All rows are made from the same 10 directions, up to rounding. Whole rows:
In the rows, 128 means zero.
[[136  37  83 124 132 126  99 143  85 130 152 153 121  62 177 105 134  79
   75  94  98 132  76 158 124 188]
 [145 177 160 134  70 165 122 100  83 133 149 143 172 113 205 131 137  85
  140 137 106  77  83 112 127  93]
 [100  94  99 167 196 104  91 145 156 108 109 116 125 146  86 126 123 211
  147  62 116 176 126 115 117 157]
 [116 149 141 148 109  77 113  40  73 183 138 141 193 164 109  88 157 137
  102 107 155 118 111  35 141 146]
 [106 130 142 154 129 188  55 108 114  93 159 167 143  89 138 119 160 135
  111 118 107  90 136  79  96  95]
 [146 100 135  70 106 117 207  79 157 183 125 118 142 112 132 160  71 134
  162 115  90 151 113 126 124 140]
 [130 179 180 141 124 162 126  88 150 121 134 119 144 154  82 132 126 132
  120 153 135  88 184 109 115  65]
 [123 113 118 129 111 203  84 121 130  96 138 149 133  87 156 138 116 136
  149 130 111 113 113 103 106  98]
 [139 146  94 165  92 161  95 155  97 162 117 126 194 200  59 136  48 100
  148 158 184 140 105 140 144 119]
 [ 92  55  95  93  99 166  99 183 118 143 160 187 101  54 110 137  97  90
  116 139 129 169 117 143 117 157]
 [151 103 102 170 158 138  83 155  93 111 149 143 158 113 169 124 144  97
   95  91  78  92  89 162 109 155]
 [ 87 174 161 106  96 133 122 153 123 111 145 165  90  92 159 129 184 128
  143 159 143 127 145  97 130 105]]

The start of a row, then its end:
[121 122 164 152 135 153 101 138 120 118 158 138 125 105 106 115 132  86
  73 119 110] => [101 152 167 115 108]
[174 139  93 152 158 105 127  95 114 139 115 113 181 183 130 128 139 136
 123 127 120] => [ 89 118 105 122 148]
[ 57 129 146 137 106 146  89 156 127 144 146 170 134 105  89 138 103 165
 167  95 132] => [185 116  95 121 121]
[ 90 134 116 172  86 141  59 154  59 149 146 166 176 130 129 109 114 110
 135 104 153] => [151  67 104 141 139]
[139 125 145 130 153  95 150 146 129 137 142 126 117 127 119 124 148  95
  84 123 107] => [111 150 175 125 146]
[119 177 145 180 122 127  88 111  97 139 130 128 180 183  90 111 132 132
 122 124 157] => [111 129  97 134 107]
[136 148 129 123 142 157 109 130 139 100 144 153 121 114 134 139 170 124
 116 162 114] => [ 80 167 107 102 107]
[125 135 128 150 135  78 142 124 115 153 112 104 150 165 125 119 115 147
 142  89 132] => [158  96 134 148 152]
[137  76  81 104 145 167 119 123 164 117 118 133 117 114  97 147  94 154
 144 143 127] => [141 146 112 108 133]
[ 90 172 177 123 146  99 134 107 145 149 153 161 132 134  76 133 175 157
 118 128 117] => [118 188  76 108 115]
[116  75  94 135 113 191  87 142 134 113 119 128 131 104 119 135  60 143
 158 109 133] => [166  93 134 124 121]
[128 147 128 166 143 129 103 143 125 111 116 111 138 161 112 121 126 139
 129 120 143] => [127 128 140 134 118]
[ 41 160 164 118 112  14 134 124  86 187 149 177 118 124 109  93 206 160
 120  96 162] => [188 126  47 154 178]
[127  67 103 189 165  54 101 185  77 131 117  88 112 150 113  67 123  82
  47  67 157] => [172  85 228 172 199]
[151  87  79 102 145 116 133 100 134 128 113 122 112 135 106 112 140 128
  99 164 162] => [122 154 101 131 154]
[160 149 108  84 123 132 170  88 148 161 130 148 164 145 126 170 126 141
 164 168 106] => [ 95 146  73 104 128]
[131  94 108 135 118  98 118 162  88 141 129 122 104 136  97  84 130  59
  55 155 187] => [140 133 179 161 162]
[110 146 132 159 127 113 112 168  99 179 159 169 192 146 100 155 104 115
 142  90  89] => [136  97 139 113 152]
[152 165 158 142 137 123 135  78 129  95 114  91 123 144 166 105 170 136
 112 133 132] => [ 84 142 113 135  96]
[193 172  91 124 183 134 161 154 179  62  88  89 109 161 203 172 165 171
 185 157  91] => [ 78 137 148 111 115]
[ 88 123 105  99  96  81 121 106  92 148 124 159 113 109 157 100 177 156
 143 134 174] => [167 102  40 151 165]
[196 116 137 146 125 139 151 114 103 137 136  94 159 138 159 121 100  43
  73 127  96] => [ 71 106 212 132 126]
[126  96  81 146 179  93 124 152 150 139 106 115 139 167  77 139 100 178
 148  94 127] => [171 124 133 125 170]
[125 174 146 116 127  94 160 143 133 167 138 145 143 166  80 147 137 116
 129 160 137] => [120 166 125 126 130]
[131 143 123 160 125 129  84 127  88 128 140 141 147 156  93  96 156  88
  72 160 171] => [ 93 150 117 135 125]
[ 93  83 123  84 132  91 151 144 152 135 120 129  54 104  75 106 137 132
  97 152 179] => [183 175 133 148 154]
[129 162 103 160 101  84 112 190  45 195 161 182 209 161 145 142 130  67
 131 116 112] => [121  58 144 134 184]
[131 115 162 115 145 109 172 120 156 146 136 114 120 113 122 142 109 127
 122  94  82] => [136 137 168 120 132]
[121 131 127 132 171  99 145 151 168 117 108 106 100 156  84 135 130 166
 135 123 136] => [152 165 147 129 134]
[151 104 136 129 154 158 127 150 147 107 146 128 112 103 121 137 124  88
  85 135  92] => [ 93 158 189 106 119]
[114 118  71 113  70 162 100 221  97 101 108 142  86 109 172 127 107  97
 168 181 197] => [173  78 157 163 137]
[128 147 146 179 163 101 109 160 113 109 132 114 134 143 146 117 155 126
 108  83 102] => [117 113 171 130 136]
[189 104  67 153 217  85 124  85 137 120 113 109 167 177 125 126 168 161
  98 110  92] => [ 76 141 101 102 175]
[132  96 129 156 153 195  92 132 159  89 127 112 132 108 119 143  81 150
 139  91  89] => [126 124 158 103  98]
[ 93 123 156 124 144 103 141 180 148 137 141 138  92 114  85 134 127 123
 113 115 122] => [162 158 174 128 138]
[158 159 133 111 138 149 160  64 178 135 104 100 148 183  66 148 102 164
 150 174 148] => [101 189  85 116  85]
[ 72 146 179 110  92 121 144 124 136 172 145 152 129 117  75 136 100 140
 148 117 138] => [174 143 107 132 112]
[ 95 128 158  86 132 116 171 147 173 122 130 136  79  81 154 156 136 169
 173 106  91] => [167 136 132 120 125]
[140 123 112 173 172 186  59 115 134  71 138 140 156 109 165 138 152 166
 137  91  71] => [ 80 116 100  85 107]
[134 106 131 106 160 114 147  54 155 137 134 134 143 105 143 138 150 179
 136  91  73] => [114 136  66  98 139]
[126 145 133 146 113 178 113 173 142 122 124 122 135 151  81 149  70 113
 148 151 147] => [136 140 171 128  93]
[119  76 104 134 136  99 134 149 122 164 123 120 137 135  90 124  76 124
 122  90 130] => [181 100 165 141 172]
[121  76  95 113 118 144 100 103 106 145 147 165 145  89 133 121 125 121
 114 119 118] => [130 107  86 114 155]
[125 113 137 130 196 101 130 158 155 129 160 156 115 114  85 143 169 122
  79 115  74] => [102 187 156  91 153]
[155 106  98 102  91 179 147  68 142 151 108 116 177 129 152 161  47 159
 202 120 109] => [140  76  85 120 113]
[154 130 111 160 146 125 110  90 103 158 142 141 211 155 132 140 117 134
 131  89  79] => [ 94  94  98 104 146]
[172  88  57  65 166 160 156  77 198  68  84 107  85  97 200 159 151 216
 194 153 102] => [115 136  59 101 129]
[147 148 173 131 106 147 153  80 132 129 125  96 142 129 153 125 106 117
 131 116 111] => [107 118 141 133  90]
[147 172 132 102 151  42 194 144 135 152 120 122 110 168 128 134 185 119
 116 163 136] => [114 164 138 141 159]
[139 206 145 123 101 110 174 134 134 168 115 121 167 196 105 162 102 133
 184 161 145] => [127 133 121 139 108]
[144  61  79  96 100 165 107  81  94 163 160 181 175  72 160 136 110 100
 118 123  90] => [108  83  75 100 162]
[170 129  80 156 202 150 105 118 159 121 131 142 194 167 104 177 124 176
 154 110  58] => [ 77 142  99  71 138]
[113  36  96 116 181 122 125 139 175 105 111 107  74  93  97 122 103 172
 117  84 115] => [184 140 155 121 161]
[139 165 139  88 123  75 207 153 150 154 115 117 108 148 143 156 134 128
 161 151 123] => [142 137 154 142 142]
[113 182 179 172 100 159  96 163 100  83 135 119 122 111 201 118 148 110
 141 105 116] => [111  89 165 140  83]
[109 123 144 121  72 103 114  88  58 154 147 149 132  99 167  75 166  80
  82 132 166] => [126  95  89 157 144]
[137 144 125 112 136  90 156 128 128 143 127 132 125 141 132 132 156 125
 124 144 129] => [120 140 120 131 146]
[119  79 105 118 103 191  81 122 118 106 137 147 109  85 118 110 112 104
 102 156 158] => [128 133 114 124 115]
[ 98 134 139  98 113 100 157 102 146 140 110 121 105 123 130 126 131 179
 168 119 148] => [174 126  82 143 129]
[175 129 108 104  98 145 137  58 103 138 127 126 152 136 150 111 142  89
  99 185 154] => [ 72 134  84 131 119]
